The same things were measured in two ways. Each way mixes the same 12 hidden numbers, adds some noise and spreads widely along 7 directions of its own, which tell nothing about the thing.
Some things both ways: the first way, then the second way.
[ 18.9 -25.3  27.1 -17.1  -6.9 -16.9  61.0   2.8  52.5  -7.5 -27.6 -18.6
 -20.3  56.2 -38.8  12.6  23.7 -42.2  25.3  17.6   5.4]
[ 15.8  -0.3  32.8 -18.1  11.9   1.4  -0.7  -5.3  -9.8  24.5  25.8 -12.4
  -9.7 -19.3 -21.5  30.3  14.2 -12.1  37.7  14.0  -9.0 -19.8]

[-67.0  11.9   6.8   1.2 -26.3 -56.8 -14.1   6.2 -45.4  27.1  19.2  71.3
  20.7  24.4   5.4 -32.1  22.3   0.2  19.5   7.6   3.3]
[-26.8 -39.8   5.6 -16.0 -37.5  -3.0 -13.1 -15.9  29.6 -23.4 -30.9  -4.7
 -15.3 -10.0 -37.5  19.6  -2.1  21.8  19.7 -15.1  22.4   2.7]

[  3.3 -24.3   5.6  16.1  15.5 -15.1 -65.9 -18.0 -33.0  23.2 -25.3 -21.8
  37.1 -68.8 -24.6  19.0 -18.7  47.5  -9.2  32.6 -36.2]
[-31.8  23.4  -9.2   4.1  33.5  42.6  15.6   7.6 -28.7 -60.3 -13.0 -21.6
 -21.4  21.4 -14.4 -36.3 -11.9  -9.1 -30.1 -13.9  18.1   6.4]

[  9.0  29.7  30.2  -9.3  20.6  14.2  29.0 -21.7  34.3 -40.0   2.3 -32.4
 -48.2 -22.8 -19.0  27.9 -12.2 -13.6  20.7  41.9 -21.4]
[-10.0 -30.2 -13.3 -38.7 -20.9 -15.1 -33.7   3.6 -22.9 -17.9 -29.1   1.7
 -25.1 -12.7 -48.9  26.5   0.7 -15.7  -0.9  22.8  20.7 -10.2]

[-33.9 -25.1   0.7  14.3  -1.8 -40.6 -30.3  27.2  -6.9  38.7 -37.5  16.1
  39.6  28.5  -8.6  -6.5  40.7  22.0  11.7 -24.8   2.2]
[-37.2 -32.4  -6.3 -23.0  -4.1  29.3  -4.3  -5.2   8.6   3.5  -8.4  -8.4
  12.8  -2.2  14.4  23.2   5.2   0.5  20.0  -0.2 -12.4  22.4]

[  9.1   8.3  42.2 -29.1  13.7 -21.4  29.1 -12.8  19.7 -35.6  16.5  18.9
  34.4 -16.1  19.0  16.3  -3.9  22.5  -0.8   3.1 -14.3]
[-11.6   2.0  54.6   7.3  29.2  -3.1 -13.5 -19.4 -18.3   4.7   0.6 -26.2
   5.0  24.1 -27.4 -15.9   8.3 -37.8  -6.0 -12.0  -8.5 -13.5]

[ -8.0   9.8   5.2 -20.3 -43.8 -39.4  10.0  -5.0 -32.6 -28.0  32.8  29.6
 -67.0  35.2 -11.3   6.8 -28.6 -13.6 -15.8  13.4  -9.1]
[  7.0 -21.3   9.5 -23.6  24.4  84.4  10.4   2.6  31.5  40.6 -33.1 -36.8
  11.5  38.2 -11.9 -15.6 -45.5  32.8   9.8  20.8  46.7  55.2]

[ -0.8  42.7  17.4  40.4  22.7 -19.5  12.3 -13.0  21.1 -59.8 -33.8 -14.0
 -17.9 -17.8  -5.0  -8.3 -15.1  25.3  20.7  43.3  -1.1]
[-15.5 -34.2 -30.2 -17.4  30.2   3.5 -20.7  -4.2 -16.3  -7.9 -19.4  -9.4
   0.0   0.0   1.9  10.7   9.5 -18.8  18.4  31.2 -24.1  12.8]

[ 29.1 -17.8  28.0 -22.4  24.4  26.4   2.3  -1.7  42.0 -24.3   1.6 -32.4
  32.4  -4.1  14.1  57.2  18.5  12.5 -18.6  -8.2   9.0]
[-33.3 -21.7  30.6   3.7  -9.0  10.3  -2.5  -4.5  22.1 -16.6   1.1 -12.0
  25.3  34.5  12.1   4.4  15.9  -9.6  18.4 -52.2 -31.3  -3.3]

[ -9.3  37.0 -35.3  26.8 -15.8  42.1  29.7 -10.0   6.9 -19.6  22.6  15.3
 -61.5  11.9  13.0 -18.2  20.4 -44.3  38.1  43.1   9.7]
[ -8.2 -19.9  -8.1 -18.2 -16.9 -21.9  -5.0  12.0 -25.1  -8.7   7.8  20.7
  17.5 -24.6  18.1  28.3  -3.6   4.6  14.4  14.6 -40.6 -19.2]

[ 33.5 -23.2  -6.9 -56.4 -26.9   4.0   6.1  14.2 -45.9  41.2  41.2   9.3
 -17.5 -11.9  -7.6  -6.2 -31.8  24.2   8.6 -25.5  33.3]
[-31.2  -7.2   1.7   3.2 -44.5 -29.3 -30.6   5.5  17.2 -25.8 -10.9  12.2
 -27.9  -9.7 -51.5  23.9  19.4   8.9  -8.0   4.2  38.7 -18.8]

[ 13.6  -0.2 -10.6  20.0  -4.4  30.5 -18.9 -10.6  -7.9 -33.1 -10.7 -24.7
 -17.6   0.0  11.3 -16.0 -15.8 -31.4  16.7  33.3 -28.9]
[-26.9  12.5  22.4 -14.4   8.4 -10.5 -23.6   9.2 -14.5 -16.8 -14.3  13.5
 -25.9 -27.0  11.3  11.4  13.8  16.1 -27.5  -1.3  19.1 -11.2]

[ 35.0 -32.6 -21.5  13.5 -15.2 -40.5 -15.9  -0.1 -12.9  29.4   6.1  29.1
   1.9 -19.7 -25.0  -8.2 -49.7  32.4   2.0  15.7  17.5]
[  7.3 -11.1  27.9  23.1 -11.2  29.7  26.9 -10.6 -11.2   0.7  15.9 -39.0
  -8.8   4.1  -2.2  -9.6 -23.0  30.4  -7.7 -12.4  31.2  -1.8]

[ 43.4  22.4 -10.1  -9.0  -7.5  44.2  13.1 -16.5 -27.8 -12.5  17.3  14.9
 -40.3 -28.3  17.0  11.2 -23.6  -1.9   6.9   0.7 -23.8]
[ -3.0 -24.8  36.5 -24.0 -24.2 -58.6  17.5 -32.3 -38.4 -22.2   5.2  17.2
  -3.9  13.8  15.5  26.1  45.9 -16.0 -26.2 -27.4  42.6 -10.9]

[-45.4 -27.3  57.3  14.1  17.2 -65.3 -27.5  -1.8  40.1 -13.1 -28.4 -27.2
  24.9  16.8 -43.3  13.2 -21.2  -1.4 -39.9  16.5 -23.7]
[-10.6  40.2  14.3  10.5  79.4   0.9 -21.6  16.4 -33.4  -0.8 -18.4 -30.3
  -2.3  22.6  -1.8 -20.7 -16.7 -62.0  28.4  55.3 -30.5 -27.7]

[ -5.0  14.1 -12.0  -6.1  15.6   9.8  15.1   1.1  22.5 -22.0   3.9 -18.6
  14.5 -54.2  41.0 -13.4 -33.7  35.1  -7.4  -6.4 -19.4]
[  3.5  -3.5  24.1  -5.8  -7.8 -15.0  18.6  26.3   5.3 -38.0 -15.0   0.6
 -14.3  -3.7  -8.0  11.0  -2.4 -12.3 -11.6   3.1  22.2   5.0]

[ 44.4  11.7  11.0  26.1  31.6   1.2 -13.1 -44.8   6.2 -32.1 -44.7 -38.5
 -10.4  -5.0 -57.4  12.4 -51.3   5.8   3.7  44.5 -21.4]
[-43.4  12.6 -71.9 -17.3   1.1  12.6 -27.3 -22.5  -5.1 -52.9 -13.9  33.0
   7.2 -32.1  64.4  -0.1 -35.5   5.5  17.2  18.9 -81.6  -2.4]

[  6.7 -29.9  16.4 -69.9  -2.8 -15.5  34.9 -14.1  31.0 -12.0   6.4 -26.9
  -7.7   0.5 -50.3  37.3 -56.3  46.5   4.8 -18.5  -2.2]
[  8.4 -22.3  19.9 -11.4  12.9 -20.9  25.0   0.0 -24.4 -20.7 -16.7  -7.8
  16.0  -5.8  37.3  -2.1  -2.2 -18.2   6.0   7.2  -2.6   5.8]

[-19.8 -57.9 -12.1 -56.2  -4.7 -42.1 -25.7  37.3  14.5  75.5  18.5   5.2
  54.1  16.5 -50.0  19.9  41.1  31.3  11.5 -52.5   7.8]
[ 48.4 -34.8  40.8 -23.9 -22.1  -2.4  -7.1  -1.5 -32.9   0.4   9.7   0.1
  13.3 -12.9 -29.6  31.7  16.5  -2.3  12.8  21.7  17.9 -15.9]

[ 10.1  24.2 -33.5 -16.8 -18.3  19.9  27.8 -12.5 -33.6  -7.5  19.1  32.4
 -14.4   1.0  23.3 -16.8   8.3  14.9  17.7   1.2  -4.0]
[-34.6  24.4   8.9  -5.7  18.3   6.4 -42.1  -0.9 -16.6 -20.7 -11.2  -2.0
   0.3  -4.2 -32.0  -4.1   0.0 -55.2  -6.6  29.2 -21.7 -11.7]

[ 33.2 -39.3   4.0 -14.1  -0.3 -31.5 -19.5   7.3 -35.9  54.3 -44.1 -12.6
  31.3  -4.4 -29.2 -20.6 -26.0  10.0  17.3 -23.0 -21.6]
[-19.1  21.6 -30.5 -20.3   6.0  57.6 -28.2   2.4  19.8 -15.9  -3.3  23.6
 -13.3 -23.8   3.2   6.9 -34.2  22.8 -14.3  39.6 -10.9  28.2]

[-22.9   7.8  49.9  -6.2   1.7 -28.0  32.6   9.0  43.8 -82.3  16.7  -8.6
  29.7 -23.6  56.9   7.2   6.9   4.8 -14.0   8.8  -9.6]
[ -3.4   4.3  18.2  -0.2  25.8 -10.2  -7.3   6.4   0.3 -17.1   7.3   3.4
 -23.8 -21.5 -10.1  19.9  21.3   9.5  18.0   0.5 -19.9 -21.9]

[ 41.4  -1.3  -9.0 -34.6   6.0  11.3 -15.4   9.6   2.8 -56.1  55.4 -56.3
  -8.4 -78.8  50.4  25.9 -29.1  55.1 -76.8  -8.4 -17.0]
[ 30.5  11.6   4.4 -22.2  31.1  70.5  15.6  50.0   8.6   3.2   3.6  -1.1
  11.5  15.3 -14.6  -2.7 -13.5  18.2  -3.1  32.0  16.4  32.9]

[  3.9  14.3   3.5  37.7   0.9 -20.5  -5.7  -1.3  18.2 -74.7 -15.7 -22.1
   1.4 -16.4  54.7  14.6 -18.6   4.3 -30.6  24.8  -7.3]
[ 21.8 -25.4  22.4 -15.1  12.4  35.1 -10.7  -2.6  13.7 -18.5  -5.6  -2.5
   3.8 -13.9  13.6  13.1   5.3   3.6   5.1   3.8 -16.9  26.1]

[-29.2 -22.0 -21.7  15.1 -40.1 -37.6 -19.5  44.0 -16.2  -6.6   2.2  -0.9
  13.7   9.9  35.1  -5.9  46.5  -9.1  -8.1 -15.9  17.5]
[-53.3  21.9 -22.6  18.5   4.2  26.2  28.2 -41.2   7.3 -37.7   7.2 -19.9
 -25.2   0.2 -29.8 -26.5  -9.6  12.3  26.2   1.7  38.1   3.4]

[-64.7  21.2 -21.9  12.7  15.3   7.4 -13.0  21.7  35.3 -19.5  30.5  23.2
  45.6  -4.9  66.3 -13.0  55.6  30.1 -25.2  -8.6  -3.1]
[ 20.4 -18.9   9.2 -22.2  -5.8  27.5   6.0  54.9  22.5 -17.9  -7.5  -7.5
  -5.2 -10.6   9.6  41.6   9.0  21.2  42.0  -6.9 -13.3  -8.0]

[ 24.5 -20.2   8.4 -22.6 -17.1 -17.1 -17.0 -18.5 -31.5  10.4  35.0  -0.4
 -37.2 -25.6 -29.0  34.4 -48.8  30.4 -50.2  22.0   1.5]
[ -5.4 -10.0   8.4 -14.7 -39.6 -23.1  24.7   3.1   1.5 -44.5   7.1  17.2
 -10.1 -13.7  11.2  40.6  15.3  16.8   7.8 -35.1  -3.7 -22.9]

[  0.4  -6.7 -12.4  13.1   4.4  -4.8  -7.8 -15.9  -4.2   3.2 -11.9   0.9
  37.2  -3.2 -19.6  -4.7   3.3   4.3   1.8  -1.6 -11.0]
[ -5.7 -15.1  28.5  -9.1   9.4 -40.8   2.3 -36.2 -73.8  -1.4   9.3 -17.1
  25.1   4.3 -12.0 -28.2  23.6 -67.0  17.8  34.9  31.8 -13.6]

[ -7.8 -27.5  14.7  -0.3 -17.3  -9.4 -28.4  42.9 -29.6  77.3  18.2  -1.8
 -29.1  12.3  28.2  12.5  30.2 -32.7 -25.4  -9.4  48.4]
[-26.3   3.5 -21.7 -10.3 -75.6 -50.6  -0.3 -12.1  -2.4 -45.7  39.4  38.5
 -36.2 -50.3  -3.4  61.4  20.8   9.2   1.2 -24.4 -21.3 -41.9]

[ 13.4  21.6  47.5 -22.4  38.5  20.6  66.6 -19.8  52.7 -19.5 -24.2  24.6
  43.1 -21.9   1.7   2.9  -6.8  18.2  41.4 -32.0 -42.8]
[ 21.7  16.9 -28.8 -23.7  14.8  -4.9 -14.3  11.5 -31.1 -23.4   4.8  -0.6
 -60.9  -1.9   4.8  32.5  20.5   2.8  17.8  26.4  33.4 -30.4]

[-39.2  18.0 -15.3  25.8  -2.9 -21.3  18.3 -31.2 -53.1  35.7 -47.8  50.0
  47.8 -22.3  -2.3 -64.3 -11.3  36.5  43.9   4.1 -23.0]
[  9.5   3.8 -14.5 -37.2 -15.1  -3.1  -4.1  43.7 -22.6 -40.5  11.4  26.9
 -28.4 -68.5  -3.9  42.6  26.6 -10.8  -9.4  29.2   0.5  -0.4]

[  3.0 -37.3  -4.8 -48.2 -24.9 -16.3  38.6 -20.3 -17.4   4.9  -8.2  10.3
  48.9   0.4 -31.7   0.4 -19.3  42.0  31.4 -24.2  10.1]
[-11.9  -5.7  38.2   3.3  10.2  -4.4  -2.4  12.0 -20.8 -14.7   6.2 -11.8
  15.3 -12.5 -21.6  -9.9  29.3 -33.8   5.2  13.3   9.7  -0.8]

[ 21.9 -16.5 -24.2  22.4 -32.3 -20.6 -17.9  11.1 -35.7   0.3  -5.0  16.3
  -9.8 -18.8  25.8  -2.7  -2.9   8.0 -15.8   1.5 -13.6]
[ 11.5  18.7  19.5  -8.4  19.7  85.0   2.7  29.4  20.8   0.1  17.3  -2.4
  -5.2   7.7  -6.8  23.5  -6.4  33.7 -16.5   4.5   0.1  21.8]

Other things, the second way, with their names:
(4): [ 34.3  23.2   3.8 -14.7  -1.4 -17.9  35.4 -19.8 -33.3 -53.6  23.4  25.1
 -58.5 -49.4  35.2  22.3  -0.8  48.5 -47.7 -28.5   8.8 -19.2]
(187): [-24.4  28.2  -7.7 -11.9 -11.3  43.5  37.0  11.0  12.9  -4.2  17.3  -9.8
  -4.5   5.8   9.1  -7.4  -5.8  29.2  31.5 -10.8  43.9   2.8]
(375): [-20.0  14.6 -15.7  15.7  21.3  14.3 -19.4  14.7 -38.9 -19.5   0.4 -37.3
 -27.0   2.6 -27.4  -8.0   1.4 -17.2  19.3  23.2   5.9 -36.7]
(202): [ 37.6 -20.2  23.0 -21.9  19.1   6.9 -36.9  -5.8   3.3  -7.5  -6.7   9.5
  -7.3   6.0 -41.5  22.1  38.1 -12.8   7.6  37.5  22.9   9.6]
(242): [ 18.5   9.9  -9.1   1.8  17.3  41.3  27.0  33.0 -17.6  23.3  -5.6 -18.2
  21.1  53.2  10.0  -6.8 -54.2  30.3   8.5  40.7  22.9  -3.2]
(285): [-24.0  12.3 -13.6  -8.2 -19.4 -12.1 -34.5  -1.1   3.6 -25.7 -10.2 -10.1
 -41.7  -0.2 -31.5  18.3  14.4 -21.2  16.7   6.1  25.8 -28.3]
(341): [ 45.0  19.7 -20.2  -6.8  42.3  61.7  25.0  31.2  -0.9  11.4  30.9   2.4
  -5.9 -26.9  47.0 -15.4 -27.1  51.2  -0.7  32.5 -13.5  31.2]
(296): [-25.6  10.5  19.6   4.6   8.3  18.7 -30.3   9.5  -2.0   2.8 -17.4 -27.6
   6.2  19.2 -28.9 -18.2  -6.7 -39.3   9.3  29.3  22.5  -1.6]
(56): [-32.3  20.8  18.1   8.1   4.1  15.6  -8.8   9.9  16.3 -24.3   3.3   9.7
  18.2 -10.6  23.0   3.4 -11.6   2.1  -6.4 -21.9 -62.2  -9.1]
(318): [-18.6  14.5 -32.7 -11.4  35.9  13.8 -28.1   4.2  -7.4 -28.5 -22.1   2.2
 -33.3   2.8 -13.8  23.9  -0.5   2.2  21.9  37.9  -8.7 -18.6]
(59): [ -6.2   7.1  15.8 -20.2  -2.6  31.5  -6.7  39.8   9.1   8.2  -7.1  -6.8
  -1.4  13.0 -30.5  15.4  -3.7   1.2   0.4  13.6  26.1   4.3]
(177): [-38.9 -12.1  12.9   2.2   5.5  -3.8 -14.1 -36.8  24.9 -23.3 -24.2  -5.0
 -12.0  31.1   4.7   9.3   0.1   5.6  -2.6 -32.3  -6.6  -0.2]
(63): [  8.0  -7.0  -7.4 -22.3   3.4  55.1 -32.2  -2.1   0.4  -4.8  11.9  -7.8
 -13.9 -32.0 -26.0   5.5   0.5   4.4  19.8  27.6  -3.0  14.1]
(367): [ -5.8   1.3  29.9 -20.9 -35.6  22.0  83.8 -13.6  14.1 -15.5  22.4  -0.6
   3.8 -31.9  39.8  -3.5 -32.6  32.7 -20.9 -56.3  12.8  34.2]
(75): [ 46.6 -32.5  47.5 -24.1   2.2  27.8 -12.3  21.9  36.0   7.3   5.0  16.2
  19.6  22.4 -31.1  44.6  28.6  10.1   3.8   5.9  -2.4  21.8]
(113): [-55.3  46.1 -54.8 -26.1  -2.2  46.6  22.2  -3.9  -1.7  -6.3  11.3   1.9
 -17.7  11.6   3.4  13.8 -23.7   1.2   2.7   6.7   9.2   4.0]
(68): [  3.6  15.7  10.5  -6.5  35.1  36.3 -33.8   6.2  -6.8  -0.5  -2.4 -14.9
 -27.1 -17.4 -25.9   3.6  -5.3   8.3  17.5  27.3  -6.4 -14.6]
(184): [-30.6  -8.6  33.9  -8.6  12.3 -47.4  -4.9 -17.1 -14.8 -18.1  -4.8  20.3
  34.6  28.4  -8.6   9.0  41.0 -49.4   6.5   2.0 -12.6 -10.6]
(20): [-25.9  16.2 -25.3  14.7 -14.2   0.4   3.7  26.5  37.6 -42.4   4.2   6.1
 -25.1 -29.4  10.9  12.3 -11.3   4.9  17.0  12.6 -17.9   2.7]
(170): [ 17.0  -5.0  55.8 -23.9 -11.1  14.6 -15.7  27.5  12.0   1.1   1.0  15.7
 -10.8   2.9 -23.0  49.5  22.9  13.2 -49.4 -18.4  16.2   3.9]
(5): [ 17.2 -29.7  19.6 -37.2  42.0  -1.1  44.0 -36.5 -36.1  13.7   3.0   9.8
  35.7  15.8  60.7  -7.9   7.6   0.8   2.6  10.3   7.5  37.3]
(329): [ 15.8  -1.8  35.5  -7.5 -18.9 -19.3  16.3  -3.4  -3.9 -12.8  23.6   8.7
 -20.1 -17.6 -39.2  25.0  22.9  13.7   2.6  -5.0  31.9 -17.5]
(382): [-27.6  23.4  20.7   6.9  -2.5  -2.3  -3.7  17.1  13.4   0.0   7.3   5.5
 -14.6  -3.7 -17.7   6.5   9.5   6.0 -22.0   4.1  25.5  -0.9]
(231): [  8.8  -3.2 -13.9   7.8 -25.2  24.7 -11.3  32.4  16.2 -29.1  28.3  21.7
  17.6 -34.8  24.0   7.1  -3.4  21.0   2.8   8.4 -45.7   6.4]
(308): [-18.3 -18.2  39.0   3.8   9.9 -27.4  10.8  44.9  14.2  -4.9 -15.3 -11.6
  12.5  14.0  -5.3   7.9  17.0 -11.9  25.5  -9.4  -3.9  -8.8]
(267): [-65.5  10.4  10.8  -4.0 -51.1 -55.6  60.5 -40.2 -14.4 -41.3   2.8 -13.6
 -32.4  -6.1  -7.1  -4.1   4.7 -18.9  -0.9 -47.5  68.5 -16.6]
(57): [ -8.9 -16.4  18.7 -14.0  -2.4  12.6  -4.0   6.2   6.5 -21.4 -12.4  -4.2
  -9.7  -7.7  -1.0  21.2  -8.0   6.7   1.5 -14.7 -17.7  -1.4]
(304): [ -7.6  -7.6  -9.0 -38.2  -9.2 -37.8  31.8  -6.2 -48.0 -33.0 -11.1   7.4
 -10.0  -6.8  14.2  13.6   4.9  -8.6  21.4   0.1  25.2 -24.7]
(143): [  3.7 -43.6  -0.4   7.4   2.3  -9.7 -11.3  26.8  21.4 -32.4 -24.0  12.6
  41.5  49.2 -38.3  -4.7  -0.3 -16.8  28.4  36.2 -11.6  13.7]
(245): [ 81.7 -72.5  48.5 -12.8  -1.7  -7.8 -39.6  34.4  -0.1   0.0   5.8  20.5
  18.1 -10.3 -30.0  44.9  54.8   5.4 -20.0  36.9   1.7  22.1]

Some of these things the first way, each followed by its name:
[-52.1 -38.6   8.2   1.9  -2.7 -29.6 -47.2  76.2  12.7  33.0   9.3 -45.8
  24.8  -2.5  83.9  -3.4  16.9   5.4 -56.7 -42.2  53.0] | (20)
[-13.5  27.4  -2.9 -12.1 -30.0 -12.4  38.1 -34.2 -37.0 -35.4  30.8  62.9
   0.3   7.5  19.5 -13.4 -17.2  11.1  13.0  12.8   0.1] | (56)
[ 37.9 -11.9 -11.6 -15.2  13.0  -3.5 -10.4  13.6  16.5 -25.2  30.7  -7.3
  28.0 -31.6  39.6 -10.8   4.8  39.2 -26.4  11.1 -13.3] | (68)
[  5.1  20.6 -37.3  -7.3  33.8  27.8  -7.1  17.2   7.3   3.7  -7.0   4.6
  83.1 -38.2  25.0 -42.8  47.2  51.0  26.8 -40.8 -33.4] | (184)
[-57.4  -3.0 -10.5  -1.6 -46.8 -15.3 -10.7  -1.6 -58.8  17.6  29.0  63.9
  20.9  43.8  18.4 -16.1  41.5 -26.8 -21.9 -25.7  -2.8] | (187)
[-44.5 -10.6  20.6 -13.8 -12.3 -32.0 -32.4  40.3 -20.4  32.1   6.6  13.6
  11.7  10.5  25.7   6.9  34.7 -11.3   5.5 -34.1  -7.8] | (170)
[  8.9 -20.0  34.0 -33.6 -36.1 -23.6  -0.3   2.8 -41.5  25.6  12.6  28.8
 -50.4  39.3 -24.9  27.7 -20.6 -20.3   9.4   9.4   8.4] | (177)
[-31.9 -18.0  12.9   1.1 -32.6 -32.5 -16.8  30.0 -19.2  13.2  24.1  -3.2
 -14.6   9.8  23.3  -1.0  26.6 -43.4 -18.0   8.5  14.4] | (329)
[-19.1   0.4   8.3  20.5  48.4 -24.1 -61.3  41.3  49.1 -20.4  14.5 -30.3
  57.7 -57.4  75.0   3.6  27.0  49.9 -55.9  -1.8 -21.8] | (57)
[  6.4  -8.2   3.9 -36.8 -55.9 -17.6  22.8  -8.1 -48.2  -2.2  39.5  38.7
 -82.5  11.5 -26.7  12.8 -28.1   7.2   0.1  18.8  -3.0] | (318)
[-34.1  12.7  11.4  32.5   0.8 -28.3 -34.9   5.6   0.6 -45.7  15.2  -0.6
  27.3  -4.0  47.8   4.5  -4.1   2.2 -58.6  -9.1  -0.4] | (296)
[-13.2  -0.3  16.5  27.9   9.4 -27.7 -40.0  16.0  34.3 -59.4   0.3 -84.3
 -34.3  -9.7  49.8  37.9  -7.1 -33.3 -79.6  37.5  -9.6] | (367)
[-82.0 -10.6  43.2 -19.8  19.8 -23.6 -31.9  12.1  38.8   8.2   5.2 -22.7
  27.6  12.5 -27.9  35.5  49.3 -14.8 -14.4 -13.4 -39.6] | (304)
[ 30.1  -8.5  -0.9   2.3  -5.2 -20.9  10.8 -42.8 -23.7   6.4   7.6  42.0
   2.7 -27.7 -56.2  -3.8 -51.7  59.9   7.0  34.2   6.3] | (375)
[-14.5   1.2 -34.1  -5.4 -14.5  48.0  -5.0  10.3  -2.3  -1.2  44.1 -17.9
 -45.0   3.4  30.4 -19.3   3.7 -10.0 -12.6  37.0  25.0] | (308)
